The same things were measured in two ways. Each way mixes the same 9 hidden numbers, adds some noise and spreads widely along 6 directions of its own, which tell nothing about the thing.
In the rows, 128 means zero.
Some things both ways: the first way, then the second way.
[139  81 134 126 127 134 136 138 177 144 123 147 101  85 117  79 153 120
 112]
[103 141 133  64 154 126 137 130 104 121  79 150 143 141 120 129 139 135
 110]

[106 124 149  81 133 130 146 125 139 160 129 181 105  93 140 122 105 153
  91]
[ 91 106  88 108 123  91  77 193  94 174 133 157 194 108 124 114 126 150
 109]

[134 159 185 148 128 177 110 133 150 119 110 183 117 127 112  88 182 104
 129]
[ 85 140 159  99 142 149 122 131  90 140 120 162 133 103 102 159 143 162
 146]

[156  63  71 126 152 113 114  94 117 149 128 158 121 133 100  45 157 136
 167]
[141 172 136  70 119 131 148 145 151 142 112 114 156 154  89 130 105 122
 119]

[109 127 139 153 162 117 148 122 137  97  89 137  86 136 143 128 191 122
 181]
[134 160 116 142 141 118 115 134 109 151 144 117 125 118 103  94 116 124
 156]

[125 144 156 163 164 177 122 128 129 115 111 168  82  88 123  99 134 112
 123]
[107 149 103 119 143 146 144  87 142 128 152  80 121 119 113  90 113  94
 133]

[152  97 125  54 147 146 156 145 129 173 128  81  56 113 120 124 132 154
 154]
[115 122 106  91 180 135 102 145  79 155 152 109 182 139 140 185  94 135
 105]

[ 97  67 124  89 134 101 131 120 140 160 104 185 119 105 124  61 145 126
 122]
[159 165 134 131 132 114 125 130 146 134 143 147 174 167 107 104 106 130
 113]

[167 143 129 153 103 151 121 125 128 101 139  66 137 153 132 160 119 112
 152]
[151  71 120 164 134 133 160 126 162 143 117 189  76 104 149 132 147 137
 146]

[ 80 159 111  95 137 158 142 154 116 108  90 155 153 102 150 180  90 142
  79]
[153 139 115 127 139 124 129 122 147 139 125 154  83 124 131 122 134 126
 141]

[175  93  80 127 132 134 116 148 120 166 152  88  88 124 134  79 115 125
 177]
[159 107  96 129 138 114 117 118 145 137 130 101 130 138 134 122 113 128
 139]

[126  72 150 137 104  91 144 108 162 102 126 103 159 126  81 135 126 120
  85]
[135 170 139 159 136 127 143 125 129 105 103 146 120 141 109 121 130 128
 125]

[118 159 148 142 192 109 146 118 145 104  88 135 127 143 126 148 159 129
 141]
[112 165  98 131 124 132  84 146 123 159 130 102 128 133  77 139 115 152
 123]

[126  81 109 107 107  56 111  84 150 137 114 128 150 183  70  80 179 135
 177]
[129 185 173  92 121 146 143 120 137 117 119 139 176 106  97 135 110 115
 156]

[107 159 136 246 122 104 115  89 108  63 138 125 192 151 176 141 152  79
 137]
[187 157 136 203 147 148 116 107 135 107 129 132 154 158  94 118  95 136
 136]

[114 100  88  95  92  63 116 121 144 179 143 112 154 142 137  91 133 131
 149]
[152 150 147  84 133 129 101 102 125  93 114 118 194 142 117 140 100 130
 126]

[102 134 170 174 117  99 165 134 143  86 130  88 163 142 125 155 159 115
 107]
[131 146 145 148 140 126 116 101 127 117 151 136 148 151 119 120 126 144
 133]

[137 177  89  72  98 174 118 140  94 202 171 181 108 132 212 103 154 159
 179]
[115 160 127  77 140 109 132 100 135 147 150 161 155 146 128 110 113 119
  97]

[132 122 107 110  91  61 132 107 179 130 139  83 155 136 144 181  88 139
 118]
[143  89  88 138 129 113 124 157 138 111  70 181 128 101 155 129 128 112
 105]

[138  94 125 146  62  77 138 103 147 124 190  75 155 115 109 165  87 140
  79]
[161  91  90 191 147 145  88 158  98  65 154 119 165 115 181 153 104  95
  89]

[139 130  78 148  83 137 123 179 113 153 171 136 165 128 137  93 117 141
 117]
[150 144 153  74 146 101 116 119 115 105 110 124 166 143 145 151 126 136
 144]

[152  70  91 130  77 100  99 114 154 160 156 136 149 121 122  67 113 117
 131]
[165 149 116 151 174 161 135 124 124 113 116 154 167 132 145 131  97  89
 125]

[ 91 141 143 134 118  78 138 103 124  90 109 147 194 173 122 175 158 135
 109]
[106 167 155 127 122 141 162 136 156 117 130 162 131 119 114 100 153 111
 143]

[186 112 120 190  99 123 118 132 127 147 190  78 116 146 155  79 137 105
 179]
[159  68  98 167 102 106  85 119 132 121 165  85  97 150 117 116 124 176
 117]

[149 103  80 164  77 119 134 153 135 111 144 115 127 148 152 124 140 135
 173]
[189  93 119 146 154 121 109 149  80 118 156 103  78 128 154 153 117 141
 151]

Other things, the second way, with their names:
(998): [112 171 132 113 114  91 113 115 101 123 113  64  98 149  71 116 135 173
 145]
(952): [118 135 131 112 156 127 141 115 138 112 118 166 178 107 156 122 123  94
 133]
(598): [143 146 127  87 108 109 178 133 165 127  92 129 103 153 114 101 131 116
 118]
(1294): [112 113 103  68 114 107 111 144 114 150  98 136  69  88 125 136 148 143
 141]
(448): [104 134 111  96 111 136 150 120 147 179 114 105  79  88  86 121 121 136
 158]
(856): [149 177 151 116 143 134  92 133 103 129  99 171 191 114  95 150  94 140
 140]
(51): [ 66 163 117 162 139 193 137 128 127 137 190 131 126  79 108 137 118 100
 121]
(774): [121 139 157 143 114 117 143 121 126 120 163  97 134 126 114 132 130 146
 153]
(842): [160 129 129 152 145 109 153 103 122 125 115 117 113 186 106 130 110 162
  99]
(68): [161 233 175  90 140 106 152  75 134 110 110 106 146 136 100 118  97 105
 175]
(778): [152  73  91  86 143 138 134 125 141 142 117 105 101 143 139 171 108 136
 103]
(557): [170  92 121 162 151 133 134 134 129  97 117 171 149 124 162 129 122 109
 125]
(1243): [146 121 134 180 113 104 103 141 148  94 143 157 159 136 140  94 148 137
 135]
(757): [112 140 130 117 153 143 130  98 126 105 109 116 170 112 130 154 109 116
 128]
(155): [144  95 109 123 123 135 145 132 161 145 128 177 134  93 148 149 109 111
 109]
(1280): [151 140 138 113 167 134 129  96  80 122 150  53 151 157 111 144  86 140
 136]
(768): [143  58 128 160 103 136 111 128 183 103 153 166 164 119 161 145 138 145
 115]
(544): [157 174 121 150 134 126  93 155 125 123  84 151 180 112 104 134 102 117
 146]
(510): [114 160 123  66 120 116 128  99 146 109  68 126 145 117 112 139 117 117
 117]
(569): [193  90 102 183 132 109 128 143 151 135 102 151  99 146 125  99 130 144
 140]
(793): [114 162 129 151 118 143 105 124 106  78 142  94 151 141 100 134 109 131
  93]
(677): [131 141 121 132 137 133 141 129 118 130 127 124 138 110 122 150 102 118
 126]
(737): [110  99  86 149 132 165  98 121 156  95 159 131 151 101 158 134 124  96
  97]
(277): [105 171 135 130 138  98 122 134 106 160  95 156 110 130  86 117 141 167
 150]
(941): [116 177 158  72 155 100 147 136  85 156 120 135 117 128 113 132 134 140
 167]
(193): [140 165 117 128 143 131 178  85 162 152 167  86 141 161 104 102  84 103
 112]
(300): [154 165 131 124 117 141 149 105 185 145 135 150 163 107 107 116  88  94
 141]
(148): [ 87  73 127 131 113 112 118 149 120 143 151 125 141 110 129 138 152 169
 136]
(232): [173 140 133 160 102 106 116 121 167 123 131 105 108 160  97 128 120 165
 136]
(885): [111  80 137 133 123 148 109 178 104 124  87 179 150  86 120 153 152 158
 151]
(326): [130 107 140  85 126 148 103 140 110 118 121  88 148 110 119 173 120 152
 157]
(1105): [111 220 157 119 118 115 140 114 124 131 114  67 122 133  64 111 121 136
 177]
(794): [132 113 134 100 132 129 130 129 124 139 180 133 119 153 132 125 132 146
 109]
(322): [ 94 159 150 105 155 138 177  79 156 141 138 127 157 137 118 101 136 113
 153]
(946): [150 150 151 188 154 126 120 155  79  96 179  77 129 148 133 143 130 140
 158]
(249): [160  76 112 128  88 129 125 130 182  85  99 188 141 117 145 102 136 117
 102]
(944): [139 154 148 116 124  53 128 122 127 136 115 116 111 150 120  96 155 160
 175]
(335): [153 132 134  72 126 112 105 117 124 106 153 102 167 143 146 181  89 133
  93]
(788): [125 183 148 121 185 147 156 104  95 121 119 130 163 135 121 154 100 107
 128]
(963): [152 187 142 161 135 102 124 142 136 143 116 165 151 151  96  89 126 137
 151]
(586): [129  97 109 158 118 161 127  81 174 134 179 124 140 145 107 121 101 139
  92]
(572): [125 141 129 158 116 129 132 136 120 143 114 138 108 113  82  98 136 148
 152]
(623): [171 111 113 164 136 108 118 128 161 140 116 135 160 156 119 113 115 144
 136]
(772): [152 130 128 126 109  79 130  98 151 109 156 117 121 138 145 108 122 125
 121]
(381): [128 127 143 144 113 150 145 116 161 127 164 112 109 104 121 153 124 128
 152]
(509): [133 154 131 123 153 117 100 139  85 151 125  87 130 137  99 163 113 164
 153]
(619): [167  94 114 157 143 131 112 132 101  78 147 124 147 138 160 123 109 118
 105]
(468): [131 104 113 121  95 124  62 163 120 105 103 181 137 118 111 111 150 160
 105]
(402): [138  99 114 131 113 124 169 104 175 135 148 122 130 135 122 100 113 117
 112]
(20): [149  65 130 109 132 110 140 140 126 153  97 173 120 122 133 145 139 166
 136]
(887): [ 99 102 100  78 120 151  86 120 124 118 182 107 121  95 152 136 124 111
 117]
(159): [137 138 123 119 127 148 108 129 115 123 160  92 114 115 116 156 112 135
 139]
(1248): [118 153 137 107 124 119 120 107 113  88 118  97 135 131 123 150 120 134
 112]
(624): [158 190 138 169 144 122 137 112 113 133 101 112 117 119  84 138  99 131
 163]
(771): [158 122 106 154  93  80 111 166 147 120  95 126 123 137 115 111 133 142
 126]
(506): [162  74 116 157 129  95 156 140 151 155  69 188 114 124 127 113 138 155
 146]
(736): [108 193 150 109 157 117 155 131  97 169  97 146 107 110  84 105 134 137
 183]
(495): [120 165 126 107 148 142 151 106 135 136 140 111 145 120 120 143 103 105
 133]
(356): [ 98 115 139 118 123 145 124 126 120 101 153  98 110 150 124 156 151 162
 111]
(832): [128 163 121 179 137 108 154 138 119 112  89  93 105 140 103 105 141 128
 153]
(1216): [173  99 135 110 131 134 139 106 126 127 165  88 127 133 126 135  93 134
 143]
(626): [198 122 128 136 139 140 144  93 157 100 123 114 137 145 138 162  80 112
 114]
(242): [131 148 109 129 140 126 142 148 140 140 117 165 106 124 135 122 132 110
 121]
(414): [193 177 147 173 142 149 118  92 136  89 165  90 141 115 129 148  83  96
 162]
(314): [124 120 139 166 134 150 123 107 130 115 188 115 120 125 131 140 127 141
 132]
(195): [110  70  88  95 107 122 132 136 147 145  86 122  90 125 117 155 137 155
 100]
(265): [ 93 118 106 111 127 105 147 147  97 125 197  58 101 169 138 126 135 140
  81]
(792): [129 171 120 187 133 116 162 125 154 124 119 128 121 138 113 120 123 117
 120]
(971): [142 127 135 186 149 136 146 135 130 127 124 130 122 131 115 119 135 136
 163]
(924): [ 97 120 111 102 145 133 124 143 108 124 150 120  90 122 148 138 150 126
 117]
(533): [137 134 135  98 143 127 104 132 122 104 115 150 147 130 148 173 125 135
 115]
(835): [128  99  94 132 116 119  85 159 116 141 142 111 105  92 132 141 131 146
 146]
(1015): [ 93  92 128  96 119 104 125 131 135 149 125 114  86 137 114 127 172 185
 146]
(517): [126 101 114 101 132 105  83 125 117 138 115 143 136 123 119  97 145 154
 151]
(1264): [106 135 103 149 121 147 151 133 163 115 150 125 135 137 128 122 126 106
  90]
(74): [134 142 107 104  99  90 103 156 132 116  82 110 131 114 113 133 122 130
 122]
(704): [131 163 150 139 153 172 146  61 125 105 153  92 134 118 109 141  95 112
 144]
(535): [125  89 109 102 116  84 118 123 154 154  90 129 160 123 122 140 124 159
 137]
(850): [129 115 118 123 146 160 121 114 127 106 142 121 205 127 136 145  89 104
  94]
(999): [ 92 134 105 145 118 117  67 126 129 134 145 124 154 123 104 113 138 156
 123]
(1023): [128 123 137 111 145 133 147 119 120 141 124 140 115 102 128 139 129 133
 155]
(630): [142 123 122 158  79  82 139 145 201 142  98 157 129 121 105  97 144 143
 146]
(629): [141 155 143 134 146 134  79 130 101 127 107 155 138 109  98 138 127 155
 168]
(980): [173 107 130 102 129 134 100 129  93  79 156  64 108 176 134 163 113 154
  99]
(192): [161 106 128 139 102  87  78 134 123 114 126 132 115 149 119 149 130 185
 115]
(497): [117 206 121 117 125  94 146 114 129 123 107  88 102 138  94  93 125 114
 141]
(134): [170  83 123 155 144 141 133 115 153  97 117 154 185 139 156 157 102 120
 103]
(1057): [112 125 119 119 149  96  94 153  81 165 108 144 134 101 117 135 133 162
 157]
(1095): [164 135 144 129 107  89  94 138 117  98 144  99 144 160 121 147 121 166
 123]
(744): [136 173 125 151 136  97  85 161  95 122 109 108 162 107 110  99 128 128
 177]
(1308): [148 123  90 135 122 129 103 122 165 149 112 184 138 100 119 110 103 114
 120]
(57): [123 167 124 122 143 131 101 108 111 111  97 131 163 122 107 129 113 128
 121]
(1062): [123 161 112 113 150 146 143 138 119 113  87 142 135 116 125 138 112  95
 109]
(1250): [182 139 158 100  97 114 121 105 123  61 126 104 128 141 122 145 101 135
 110]
(820): [ 99 198 168 174 140 170 124 122 132 107  99 193 199  91  87 116 126 114
 158]
(957): [ 97 184 125 133 149 120 180 132 129 176 135 105 144 126  96 105 115 109
 152]
(462): [127 113 115 123 158 163 153 161 115 135 116 137 132 135 130 162 119 123
  98]
(284): [ 94 201 164 148 128 138 120 121 141 148 123 162 164 115  69 118 134 149
 164]
(338): [120 156 142 131 165 147 142 124  82 113 128 125 135  98 134 150 114 106
 150]
(291): [119 127 102 168 147 148 143 153 142 143  84 174 122 103 117  88 146 106
 152]
(717): [118  61 122  84 116 137 123 131 106  98 133 111 115 101 148 156 130 142
 115]
(1061): [159 121 119 139 144 124 133 134 138 153 131 172 136 113 133 126 112 124
 146]
(892): [145 252 158 143 142 116 100  86 145  93 110 118 189 166  79 120 101 122
 134]
(1022): [150  98 126 134 111 113 144 120 160 110 135 152  90 139 150 126 144 136
 108]
(838): [162  89  96 111 133 125  67 139 102 114 133 103 148 126 140 155 107 146
 125]
(224): [140 113 120 149  92  86  97 132 136 116 149  88 105 138 115 122 136 167
 129]
(1028): [ 76 108 155 106 141 140 126 150 103 109 151 173 166  74 165 127 162 119
 151]
(241): [117 147 112 152 145 138 137 129 122 130 119 120 104 136 110 128 127 126
 118]
(100): [110 137 125  86 138 109 115 133 101 180 133 109 161 106 102 162 100 153
 143]
(1259): [171 173 133 148 113 101 119 117 137  75  96  86 133 161 105 128 112 130
 124]
(1282): [145  96 112 144 113 112  88 129 121 107 139 121 131 131 125 110 128 148
 125]
(1192): [ 96 150 158  76 150 131 127 144 124 144 108 164 171 130 117 158 147 154
 147]
(53): [118 144 116 134 138 155 111 138 114 107 131 128 116 115 118 125 132 118
 128]
(632): [145  67 109 103 126 119  89 140 114 143 125 128 117 142 115 124 138 180
 129]
(226): [129 138 121 115 142 118 107 123 114 125 156  99 129 162 120 135 128 149
 117]
(554): [123 106 126 105 126 149 151 120 169 136 185  97 133 110 141  91 136 101
 171]
(897): [133 103  92 136 105  74 120 142 152 120 105 119 102 148 135  84 156 142
 116]
(1212): [101 125  97 131 111 130 107 113 136 120 146 103 107 130 105  88 138 138
 113]
(109): [141 145 128 103 128 100 135 132 117  89  82 130 137 123 137 112 131 110
 133]
(808): [ 99 166  79 140 140 137 133 158 158 163  66 150 146 111  92 128 117 106
 117]
(727): [109  94 108  96 141 131 146 111 171 156 140 165 151 131 142  96 140 119
 126]

Some of these things the first way, each followed by its name:
[122  98 130  37 129  92 131 129 161 162  92 134 102 147  82 120 119 156
 147]	(495)
[179 129 118  99 171  99  89 112 164 168 111 153 128 151 108  99 105 127
 152]	(808)
[100  83 180 118 141 108 147 140 137 140 115 115 101  99 103 113 163 107
 101]	(1243)
[117 109 131  77 113 151 139 134 127 120 109 102 116 113 100 152  94 136
 104]	(1023)
[123 107 123 125  92  89 157 144 150 130 153  74 165 133 116 142 111 139
  96]	(192)
[131 109  94 195 118 141 121 121 104  91 141 118 162 106 166 130  82  95
 107]	(569)
[106 141 138  92 111  95 156 157 157 125 107 112 142 149 144 177 114 149
 123]	(1057)
[121 135 121  72  91 115 118 126 134 158 136 127 115 128 152 157 101 140
 135]	(717)
[115 157 106  72 151 146 109 101 130 162 110 132  92 104 164 129 126 124
 158]	(1308)
[130 134 102 161 139 164 118 122  66 125 147 146 138 132 167 108 163 114
 148]	(963)
[145 108 158 107 113 119  98 118 132 160 137 142 170 161  68  67 147 113
 118]	(284)
[100 112 162  97 117 125 148 130  99 111 118 121 138 138  86 161 105 144
  90]	(774)
[136 101 130 120 132 133 129 111 128 130 132 103 114 111 114 129 157 124
 124]	(53)
[155 154 168 176 116 163 122 132 112 113 155 111 118 153 116 116 167 109
 153]	(314)
[148 142 135 158  82  97 104 128 143 110 141 140 200 192  70 114  98 135
 118]	(381)
[128 165 136 142 152 163 128 150 127 118 114 147 100 115 126 137 128 132
 132]	(835)
[129 126 162 174 134  95 121 114 169 118 119  96 106 132 130 110 150  94
 160]	(134)
[103 110  87 156 122 139 157 131  88 103 144 118 139  94 169 158 124 134
 101]	(980)
[173 139 114 189 116 139 125 113  94  96 165 144 161 178 110 122 110 145
 141]	(957)
[115 163 116 105 136 106 119 135 166 147 112 149 143 119 131 134 103 139
 113]	(510)
[114 118  98 133  69 136 124 112  89 140 181 124 134  95 186 155  98 128
 107]	(619)
[168  96 160 112 137 131 143 144 125 148 148  72 105 143  90 122 167 125
 138]	(356)
[134 101  76 101  76 139  97 131  85 154 161 109 155 133  83 102  83 137
 115]	(414)
[144 155 164 205  98 116 122 117 131 104 176  76 183 148 106 128 115 104
 100]	(768)
[160 135 166 102  84 135 115  76 124 124 171 117 172 161  59 151 104 148
  83]	(51)
[ 98 168 152  92 142 119 141 126 123 120 112  81 127 129 130 202 106 133
 109]	(757)
[104 131 116 115 132 143 114 146 131 149 111 194  97  86 155 119 129 129
 117]	(109)
[139 131 158 186 157 137 121 117 165  92  94 197 113 121 135 102 156 106
 139]	(462)
[140  90 123 146  98 162 140 128 121 130 157 156 124 108 126  75 146 132
 120]	(794)
[129 135 154 131 114  95 143 179 204 131  99 190 140 143 120 116 153 148
 119]	(924)
[136  86 149  90 124 116 121 146 164 169 104 163  89 119 154  81 123 113
 149]	(842)
[130 154 114 110 133 102 109 121 120 153 116 196 117 181 173 103 127 143
 201]	(193)
[164 134 163 169 128 169 160 116  78  93 183  32 116 137 105 176 126 127
 116]	(148)
[124  80 172  70 132  96 144 157 200 146  77 141 120 131  81  98 138 130
 112]	(277)
[ 71 172 122 139 127  81 150 152 145 114 106 123 169 134 202 180 131 121
 122]	(517)
[147  89 156 132 125 138 182 147 125 119 153 146  95 121 110 138 133 170
 104]	(265)
[128 152  79  64 132 163 141 140 116 138 122 113 111 111 144 179 101 165
 127]	(1294)
[125  88 138  85  94 127 149 159 150 163 141 123  97 105  91  94 111 153
 107]	(772)
[175 125 134  95 134 135 100 127 105 163 143 133 113 164 120 125 120 135
 160]	(792)
[128 134 133 150 111 126 142 148 113 121 156 123 158 128 116 137  91 140
  88]	(224)
[132 153  84 107 133 179  76  92  78 158 134 186 114 125 132  76 111 129
 164]	(300)
[ 89 165  79 106 118  81 120 148 118 137  93 161 145 193 157 134 175 153
 207]	(68)
[130 143 152 151 129 106 140 141 168 113 110 128 111 151 139 132 178 125
 167]	(1022)
[139 122 107 102 102 134 129 154  99 146 157 115 198 147 110 130 104 142
  83]	(1192)
[166 109 124 150 144 116 138 155 139 127 123  97 106 162 115 101 169 128
 185]	(509)
[169 127 124 157 123 158 124 100 120 110 151 101  91 137 109 120 151 130
 169]	(677)
[153 155 186 167 172 190 111  97 120 133 134 123  58 104 140  75 172  81
 173]	(586)
[115  94 137 116 127  94 141 155 144 146 118 144 117 131 109  93 151 137
 133]	(1095)
[137 165 114  83 113 136 113 136 102 171 154 123 114 141 158 156 130 146
 151]	(1248)
[123  78  94 101 112 147 129 112  98 135 130 108  83 110 127 100 111 128
 159]	(1216)
[138 113 124 125  99  65 107 115 209 139 113 184 161 144 108  99 122 135
 123]	(1062)
[148 139 122 159  81 138 117 144 102 128 174 129 199 158 121 114  88 126
  97]	(322)
[110 122 109 143 122 143 121 100 117 130 129 148  78 104 143 101 184 125
 172]	(1250)
[185 114 161 143 144 123 135 132 146 162 173  52  98 135  96  87 174 114
 153]	(999)
[120 142 101 117 152 128 125 122 126 133 121 155 117 109 125 139 109 148
 116]	(74)
[141 136  86  95  88 148 116 160 112 168 169 128 173 119 124 126  88 151
  86]	(533)
[110 123 107 161 113  97 162 120 103  88 139  65 136 153 167 182 127 130
 160]	(1280)
[186 102 148 149 115 144  89 122 148 167 167 192 132 118  82  40 109 122
 102]	(1264)
[156 126  97 118 113 134  97 118  84 154 166 126 175 146 112 114  60 133
 106]	(630)
[110 119 161 197 169  95 147  93 160  49  87  99 145 124 119 173 153  94
 110]	(291)
